The rows of a group lie close to one hidden flat surface of 10 dimensions, which may be shifted away from zero. Surfaces can cross.
Known rows, each followed by its group:
10	5	29	-10	6	3	2	31	1	6	8	-14	4	-23	6	27	-42	7	-29 => U
-1	-9	17	-7	6	-11	-33	-4	16	3	22	-21	4	5	4	8	-21	-8	-10 => S
4	-6	36	8	-10	-15	44	-27	-21	-24	-1	-18	2	-13	0	-12	-3	23	-9 => J
-13	14	-19	40	-12	-18	18	0	-31	2	7	9	-12	-16	15	5	36	-9	7 => J
-3	4	-6	-6	17	-4	-13	17	-6	-22	-12	-3	-10	3	-7	-15	-4	22	-1 => U
5	-18	26	20	4	19	21	12	-7	5	-1	4	15	-7	2	32	3	3	8 => N
-12	9	-2	24	-16	16	-11	24	22	49	12	33	15	-28	5	23	21	-49	22 => J
-9	14	-18	7	-24	-13	-6	23	-14	4	19	-2	-22	-5	14	-9	2	-12	3 => G
-1	33	-17	-23	-40	7	-3	56	3	61	-13	30	-2	5	-7	-11	-11	25	-15 => N
-5	10	6	27	-9	0	25	-9	-21	19	25	-12	7	-14	16	27	5	-13	-18 => N
-13	6	-24	-23	39	5	9	-12	-17	-28	25	-18	-10	31	28	31	-35	8	-34 => N
7	-12	4	-7	-29	2	-13	-29	12	19	-8	-6	-12	2	-11	0	4	8	-7 => N
-10	-20	8	-19	22	6	-32	-56	28	-26	-5	-10	-24	-12	0	25	-17	-2	-20 => B
-19	-32	9	26	-17	12	14	-17	-17	19	5	25	-4	22	15	43	40	-5	33 => N
-6	9	-37	16	-7	-1	1	-48	8	-7	6	-4	-20	-10	16	13	9	-20	-16 => J
10	9	1	2	-30	-14	13	20	-27	10	2	-13	-12	1	-1	-18	3	7	-3 => S
7	0	-18	33	6	2	-21	-30	44	-11	13	-18	24	3	1	-15	5	-7	1 => X
-16	29	-13	6	-17	-4	35	-9	2	12	23	15	21	10	12	-36	15	-17	11 => S
-8	2	-4	-3	-6	-6	-29	25	-7	23	5	-3	-21	-4	10	36	-17	19	-29 => U
-5	18	21	8	17	18	8	51	20	-35	10	-6	-4	-56	18	10	-43	1	-19 => N
18	15	-32	-8	34	26	-8	11	27	15	-9	3	37	16	-9	7	-14	-15	-10 => S
1	27	-24	-28	13	10	2	0	18	1	-15	6	1	5	-3	-8	-32	29	-39 => U
-9	-2	-10	-2	20	15	8	39	-5	2	-7	30	16	24	5	5	11	5	28 => X
7	-40	1	-7	29	8	-44	29	-15	-15	-8	-15	-15	29	-6	32	-1	10	17 => N
2	-12	23	-27	-3	-18	-8	-6	-9	-15	-9	-9	-5	19	-21	-45	7	12	19 => U
-10	11	-52	29	4	2	-25	28	-4	-10	18	0	-18	-1	18	7	15	-27	10 => X
-12	-3	39	-11	-32	-8	47	-19	-10	-9	17	2	2	11	10	-31	-1	13	10 => G
7	-10	-42	17	7	18	-4	-18	-1	-5	-4	2	-8	8	8	31	13	-18	3 => S
0	19	-32	0	-11	-5	-31	42	-7	16	24	-8	-19	-18	10	4	-5	-50	-1 => U
-2	-1	-15	33	1	-38	1	-10	-46	-10	-9	-11	-26	-5	-3	3	32	26	-5 => J
9	-11	-19	15	-3	12	0	-19	-16	8	-19	6	-2	8	-22	-3	42	-13	23 => B
-17	22	26	18	-15	9	45	4	3	13	15	19	13	-32	17	5	-2	0	-8 => N
25	2	0	-17	-13	-12	43	46	-43	7	-21	7	24	53	-20	-57	17	42	33 => G
7	-2	25	14	-33	-32	-20	-12	-16	20	5	-20	-11	-19	-25	-32	26	-4	7 => U
9	7	15	0	1	-20	-8	27	1	43	-16	12	28	2	-20	-1	4	24	-4 => G
-12	3	-14	28	23	-6	-7	-9	17	5	-3	23	18	-11	10	28	14	-11	2 => G
24	-26	9	6	38	6	2	16	-18	-51	-10	-33	-2	-2	0	23	-20	13	-4 => J
-4	-2	33	-11	-13	16	-31	10	29	38	10	-2	4	-29	-12	15	-16	-23	-9 => G
-29	8	-17	-2	29	10	-8	-4	26	-24	3	31	-4	-11	16	2	4	-24	16 => J
-1	-5	28	12	32	-43	-14	4	6	-28	-8	-5	15	-14	-4	-12	-7	23	0 => G
9	-13	-20	-5	11	-1	-39	-7	8	3	-19	-2	-13	4	-16	10	9	-6	3 => S
-10	-18	44	-16	7	11	44	11	-10	-17	19	3	13	26	28	21	-27	27	0 => S
-6	0	28	16	12	3	16	-33	27	-35	10	-8	7	-45	9	1	-10	-25	-5 => J
5	23	-3	-1	0	-5	-11	27	3	3	1	-6	-1	-32	-8	-14	-13	-10	-15 => X
-4	0	3	17	33	19	19	31	-6	-11	-14	25	21	-4	1	16	8	16	15 => U
-9	-9	8	16	-2	5	4	-49	21	-17	20	-11	-3	-9	21	24	-10	-6	-16 => X
1	-4	3	-14	30	6	-21	-2	19	-23	-7	-6	1	-3	-7	-3	-16	0	-2 => X
-3	36	-5	-2	4	-3	33	-9	-18	20	27	-14	14	-2	15	15	-25	2	-48 => N
-4	-5	43	-13	-10	-3	-11	-7	23	54	15	2	20	-4	3	42	-27	11	-31 => S
-1	5	15	0	-27	-15	-21	-35	19	19	8	-10	-11	-25	-8	-11	1	-20	-11 => J
-6	-20	43	-13	-31	-13	13	-49	-6	18	-6	3	-2	13	-18	-20	22	16	11 => B
18	11	-40	1	-7	0	-23	-2	2	5	3	-21	-16	2	-1	4	-7	-12	-20 => S
-22	15	-16	-10	-17	9	7	-13	-26	-1	4	3	-46	-15	8	9	4	0	-20 => B
12	-5	2	-1	3	1	-8	-23	14	-14	4	-25	-4	-11	5	15	-24	-1	-27 => G
-24	-18	33	21	-4	-31	-2	16	-20	-20	24	-1	-19	-7	31	18	4	9	16 => G
5	-8	37	-7	-33	-19	1	-31	0	5	5	-22	-4	-11	-12	-27	-1	0	-3 => J
-12	2	10	-19	44	26	37	-22	10	-31	-25	38	18	-9	-12	-13	10	-17	26 => X
-15	-14	32	-6	5	-14	-17	3	22	-13	12	-2	17	28	1	-26	-9	33	15 => X
2	5	5	14	-7	8	23	-16	-8	-3	-6	1	4	-19	-12	-12	19	-10	8 => B
6	-32	12	-20	22	19	-9	-15	3	13	-25	20	14	29	-21	23	16	5	19 => X
-45	-5	26	-11	6	-26	-32	-2	14	-17	22	15	-22	-5	15	-12	-1	-4	16 => S
-13	9	22	-12	20	11	-1	31	-9	3	-13	18	0	-24	-18	-3	2	5	4 => B
11	-23	32	5	18	25	-7	-52	5	5	-29	-3	8	-26	-42	14	24	-13	5 => B
-12	7	11	-16	4	0	-4	1	20	15	-2	16	6	-1	5	9	-18	12	-13 => B
-20	-3	-11	-16	-9	-20	-25	-64	11	-12	-9	0	-26	13	-12	-36	16	14	-1 => U
-5	0	46	11	-24	-25	-21	40	-10	37	42	-23	9	-6	10	7	-13	-6	-7 => S
-1	-15	15	-6	9	-2	-15	-15	12	-6	-2	3	-2	-3	-6	1	4	-8	11 => J
6	-19	-18	14	15	37	20	25	-14	11	-15	28	15	29	6	38	22	4	28 => N
12	6	13	-36	-3	3	10	-33	22	6	-18	-4	8	6	-14	-15	-27	22	-31 => S
-2	25	-11	20	-2	-10	3	56	-1	-4	17	0	3	-23	19	-6	-17	-4	-6 => B
-22	12	3	23	19	16	20	-12	17	4	-11	45	26	-25	-9	-9	39	-25	31 => B
-8	2	-2	-22	-22	11	24	14	-40	28	-13	17	-16	27	-6	-2	13	27	4 => B
11	-3	-13	5	-2	4	3	20	-20	6	-5	-1	1	11	-5	-1	12	-2	14 => U
-10	3	-1	7	30	18	10	2	12	-19	1	10	6	-21	11	22	-9	-15	-2 => X
-10	-10	30	-14	3	-5	-20	-2	19	37	19	4	22	20	3	18	-13	3	-6 => S
9	20	-7	-6	17	14	25	37	7	-22	2	-5	22	8	4	-25	-25	20	-7 => X
11	9	9	-9	14	23	47	1	-11	9	1	1	28	14	8	27	-24	21	-27 => N
3	7	7	-14	16	3	-2	10	6	-10	-15	3	10	-2	-15	-16	-12	20	-7 => U
3	7	18	-3	34	-13	-50	15	25	-18	-19	-10	6	-38	-37	-32	-6	-1	-4 => U
20	-1	9	17	25	13	-15	-25	31	21	-24	3	30	-32	-27	25	6	-14	-12 => J
-24	46	28	4	20	-20	-6	38	3	34	20	15	30	-41	-9	-15	-4	-12	-16 => N
-19	14	29	-18	-35	8	16	-22	17	6	21	6	-5	-15	-1	-38	-3	-16	5 => G
-2	8	6	-15	-5	4	-18	57	-2	22	3	8	1	-1	-8	-9	-7	-4	12 => G
5	15	17	3	-8	-34	-9	18	4	44	-6	5	18	-8	-7	3	-11	28	-28 => G
-5	-4	23	9	-21	-15	-1	26	-15	23	9	5	0	-6	7	7	5	11	7 => B
21	-13	17	21	-14	-17	-33	-2	-4	16	0	-28	5	-14	-30	-14	22	-15	11 => X
-3	27	-12	16	-17	-1	30	20	-15	12	4	12	13	-2	-3	-37	22	-7	18 => X
-13	1	10	-13	4	-2	3	-69	48	-10	-1	6	6	-11	1	-7	-15	-2	-20 => B
-15	21	-6	-6	-5	1	35	17	-9	-18	20	14	1	-5	19	-34	2	-37	24 => U
-1	0	15	10	27	3	-4	6	16	-4	-9	11	16	-26	-9	10	1	-6	4 => J
-22	-20	53	-20	-8	-11	-11	-47	24	-18	12	0	-8	-7	-3	-25	-2	-5	13 => G

New rows. What belongs after each?
17	-10	32	9	-27	29	40	-9	25	-23	-23	8	11	-30	-12	-25	-2	11	17 => N
3	26	11	6	1	16	19	51	4	23	-5	19	26	-27	-4	0	-9	6	-6 => N
-5	0	2	25	1	-3	16	18	-5	-47	29	-23	0	3	27	-17	-11	6	9 => X
-7	-1	8	-23	-7	-7	-6	-23	15	-6	20	-6	-5	-6	4	-18	-8	-45	8 => U
20	-15	17	25	17	9	5	-5	-5	-2	-21	-12	16	-14	-19	17	10	21	-5 => U
-10	-4	2	-1	-25	-7	-7	-29	8	23	18	-6	-11	14	18	23	-9	11	-24 => X
-8	-4	42	-11	-22	5	43	35	-23	5	19	2	2	11	27	17	-23	29	-5 => G
12	0	-12	24	-30	-13	1	-18	15	31	5	0	18	9	7	4	13	-6	2 => B
3	38	18	-9	25	-18	28	15	-32	12	22	-20	37	-2	-11	-23	-15	2	-28 => N
2	12	11	40	26	-22	-3	5	14	-1	-8	10	32	-40	-7	1	13	-8	4 => G
-27	12	6	-17	-7	13	36	-1	-28	-12	1	16	-24	-4	8	-6	4	14	-2 => B
-12	19	-54	-10	14	0	16	-12	-9	-20	-7	12	-21	19	24	15	-14	24	-28 => J
12	-3	-49	-15	4	29	19	11	-10	8	7	10	5	33	13	17	3	-51	22 => U
13	-24	31	33	-24	27	29	7	6	4	-20	15	16	-21	-12	3	29	-2	39 => N
-31	21	-18	-27	3	-12	3	10	-18	-35	7	11	-48	-19	14	-23	-7	-21	1 => X
2	13	1	15	-11	8	51	35	-35	0	3	10	7	-9	7	-11	15	-7	18 => X
-1	-26	12	17	-31	-8	11	-34	-25	-17	17	-28	-24	6	12	4	19	-3	13 => N
-27	1	28	-21	-17	-14	-15	2	12	31	5	28	-1	8	-8	-24	15	2	23 => G
-42	18	23	5	19	-25	-2	-15	35	12	5	49	14	-23	17	10	-2	7	-9 => G
-2	-13	21	17	17	1	-16	-8	10	21	-22	13	20	-11	-26	13	27	9	11 => U
-28	21	-48	-6	33	7	14	2	8	-60	29	14	4	34	30	-47	4	-28	34 => S
16	-28	-6	11	9	-4	-27	15	-24	-11	-13	-18	-9	18	-20	0	23	4	25 => U
7	-6	-18	-10	9	11	-1	15	-6	-4	-21	11	-6	12	-4	3	1	9	8 => S
-25	-30	19	-10	-22	15	24	16	-28	5	24	18	-17	39	34	37	5	11	25 => G
7	1	24	-15	-47	-21	23	24	-30	28	6	-7	-4	24	4	-20	-7	40	-3 => B
23	-15	-7	41	-20	17	23	13	-21	-23	3	-27	-9	-19	8	11	13	-13	13 => N
14	15	-35	12	-9	25	39	34	-14	-34	-6	-3	-8	1	9	-28	0	1	13 => N
-26	-11	22	12	13	4	-1	-22	9	-2	4	25	3	-13	7	22	19	-18	20 => X
20	28	-33	-7	-9	8	3	26	-3	14	-16	-4	-7	-17	-6	-2	-20	5	-31 => S
-1	27	-19	21	7	4	-3	21	13	8	-4	14	14	-31	-7	-12	12	-22	4 => B
-8	9	24	-1	-18	-6	16	22	-1	32	7	18	11	-4	8	7	-6	20	-7 => B
34	-19	7	-10	-17	4	-15	-21	-11	26	-13	-35	-7	3	-18	25	-12	3	-29 => X
9	-18	-21	8	-1	5	-12	4	-18	16	-6	-2	-17	20	11	51	6	6	-8 => J
1	-1	25	29	15	5	39	14	-34	-24	26	-21	14	-15	17	18	0	-8	0 => N
-10	2	21	16	-4	-1	32	-15	-5	-19	6	-6	0	-20	13	4	-5	13	-11 => U
-7	-6	15	-21	16	7	-10	5	11	7	-11	13	-1	4	-9	10	-12	16	-6 => B
11	-27	15	-5	-33	-22	-12	-13	-40	-8	5	-35	-35	13	-9	-8	14	0	11 => X
-12	-14	32	-18	-26	-5	13	-24	-14	-3	15	-13	-28	6	19	25	-23	29	-27 => B
8	-6	8	-12	24	15	2	4	-10	-15	-15	-2	-12	-31	-10	24	-11	-22	-7 => X
21	-18	-7	34	6	15	-15	-21	19	29	-12	-2	37	10	-24	13	34	-13	19 => X
26	11	-29	-4	15	14	3	15	-1	20	-26	3	16	6	-17	11	-6	10	-16 => J
13	-36	-7	20	-6	13	-29	10	-4	-32	-7	-22	-29	-6	0	14	10	-9	22 => N
-15	-25	45	6	-4	-7	-9	-45	40	10	14	4	31	37	2	-8	6	32	10 => X
-18	28	10	4	-17	-12	20	22	-23	5	11	15	-14	-43	8	-15	9	-24	2 => X
-19	2	18	3	1	-6	-3	-30	14	14	-9	24	5	-6	-8	-2	14	15	-3 => U
-12	-3	-3	18	0	-4	-14	1	-6	9	-4	9	-11	-5	1	22	15	11	0 => U
-4	-17	12	-15	24	-9	-55	26	20	-16	7	-13	-5	20	-1	-2	-20	22	3 => X
-7	-20	21	-2	-15	6	-21	16	-7	-10	21	-15	-22	-2	5	-1	3	-22	23 => G
-7	3	-20	-29	-22	-5	-19	1	-5	-13	7	-8	-27	27	-5	-51	3	-7	19 => G
12	-13	21	-5	12	10	-6	7	-11	27	-24	11	9	-17	-24	28	12	-14	7 => X
4	20	0	-19	-1	-5	10	47	-24	-35	11	-27	-26	-14	12	-20	-39	10	-21 => X
13	12	-30	6	-4	24	20	16	-2	8	-8	4	6	2	2	8	-3	-1	-9 => N
-27	3	-52	-9	5	3	-23	-46	20	-22	18	5	-38	4	31	15	-3	-40	-7 => U
12	28	-51	-14	-3	11	14	3	-7	-15	-7	-10	-14	5	1	-21	-12	-6	-19 => X
0	-26	75	-3	18	-6	-9	17	-4	-1	-6	-2	13	-34	-21	12	-3	-1	14 => X
-37	26	-18	-10	22	9	-12	8	30	3	3	41	-2	-12	12	-1	-5	-9	-2 => N
28	-32	17	-3	28	7	40	-39	2	-13	-24	-4	35	37	4	39	-18	44	-16 => G
-32	-18	11	-7	15	6	10	-45	8	-48	8	12	-14	12	14	-12	12	0	24 => N
-14	16	-1	-12	-25	-3	22	-30	-1	25	0	4	-18	9	18	25	-25	53	-54 => U
2	10	-36	-4	-7	-2	-2	14	-26	12	3	-2	-10	31	-1	-13	15	2	6 => N
7	-10	-3	9	12	32	21	37	-3	0	0	15	19	6	9	25	2	-17	23 => J
-36	10	-29	2	23	-9	-39	-29	23	-2	-22	29	-20	3	-8	-1	16	37	-13 => U
20	-27	25	5	-30	19	-5	-13	-6	17	8	-28	-2	-2	-8	20	0	-20	2 => G
10	-5	12	8	-10	14	-14	21	17	9	-15	5	3	-25	-15	-1	2	2	7 => N
2	-11	31	16	-16	-33	-41	49	-11	8	12	-18	-10	-18	-2	0	-1	3	9 => B
8	6	6	9	13	12	10	-41	39	-3	-9	8	41	-2	-21	-34	12	-7	9 => X
6	16	-3	9	4	-6	-33	29	25	16	7	-10	15	-11	-5	-7	-16	5	-15 => X
-17	19	-14	-5	17	8	20	-10	20	-28	-9	26	5	-16	3	-26	2	-9	10 => S
-28	13	-19	-21	18	4	-16	43	4	7	13	27	-13	19	29	26	-24	9	-7 => S
15	4	10	23	0	21	37	19	7	-8	19	-18	32	9	23	19	-25	25	-17 => X
39	-20	-11	33	-20	10	-9	-5	-15	-10	-7	-47	-10	-14	-13	5	11	-16	3 => N
-2	-24	39	5	-11	4	-4	-29	17	6	9	0	6	-13	-2	16	4	-22	16 => J
-22	3	41	-5	22	-11	-12	9	21	-27	14	2	0	-34	6	-8	-22	-1	-3 => X
-1	-1	-21	28	-40	15	28	-23	-1	-14	3	-1	-23	-12	17	-1	18	-12	10 => N
22	-25	0	-6	-2	12	22	-53	7	-34	-6	-26	1	20	5	3	-14	10	-12 => B
8	-16	1	12	4	-30	-15	-29	-2	-24	6	-31	-13	1	14	21	-15	14	-24 => G
11	-9	-11	29	40	20	-12	-14	26	-42	3	-20	13	-23	4	17	-7	-26	-2 => X
35	16	12	15	-13	38	44	-9	17	19	-7	-8	47	-32	-25	-14	-1	-30	-3 => G
-24	-8	21	18	-40	-19	16	0	-25	16	26	9	-16	4	22	5	25	-6	23 => G
-8	16	-9	5	9	-20	-16	37	-36	25	17	-7	3	10	-3	-1	11	-6	-1 => N
-1	0	39	-33	-14	7	-2	-2	17	0	9	-9	2	-7	-10	-26	-25	2	-6 => G
-4	-19	52	29	-1	-28	-19	-8	-15	-18	-10	-22	-9	-26	-23	-16	21	35	8 => U
-10	9	-31	-14	24	-18	-19	1	7	-44	-4	1	-16	17	5	-40	-2	0	13 => G
3	-8	10	32	-5	-10	-8	-11	16	-20	19	-21	19	6	0	-30	11	1	17 => X
2	-7	20	1	-1	-4	5	-36	17	1	2	0	27	-2	-14	-25	15	-13	14 => S
-10	17	2	4	4	18	46	-25	5	-8	12	7	13	-8	22	12	-14	0	-21 => N
-2	4	29	10	-10	-9	25	-30	19	-27	17	-16	3	-28	18	-7	-24	0	-18 => B
3	-14	34	0	1	-12	1	4	-2	2	-4	2	14	5	-11	-10	9	10	17 => G
-9	29	-23	5	-1	-5	4	39	21	18	3	32	19	2	15	-8	-6	2	2 => B
-8	0	21	-26	0	-18	13	-31	-1	2	-17	11	0	13	-12	-17	-2	39	-11 => J
19	-7	8	9	-25	1	-27	47	-5	7	-9	-17	-17	-21	-13	-4	-3	6	3 => N
23	10	2	21	2	11	27	33	-4	7	-10	3	49	12	-20	-39	20	6	28 => X
-9	29	-4	12	-14	4	47	5	-6	-12	8	11	-4	-32	24	-1	-9	-2	-16 => S
-33	3	51	-32	-16	9	31	-11	-36	8	-8	13	-27	-16	-14	-7	7	27	-8 => B
-16	7	2	15	51	-2	-8	14	-19	7	12	11	30	6	-6	15	24	-22	16 => N
12	52	-34	-5	-28	7	38	15	6	18	1	6	13	-11	-4	-51	-8	-10	-18 => G
19	11	-16	-20	-19	0	0	20	-11	13	11	-18	-8	7	2	-5	-18	-21	-10 => U
-9	-8	12	0	-5	4	6	-34	12	21	-1	17	10	1	-5	10	15	-11	7 => U
-12	14	-23	15	-19	4	0	-47	29	41	-1	25	7	-9	7	20	16	-19	-14 => B
-2	-13	13	-9	-5	-25	-13	-4	-9	-26	13	-27	-23	8	16	3	-25	21	-16 => G
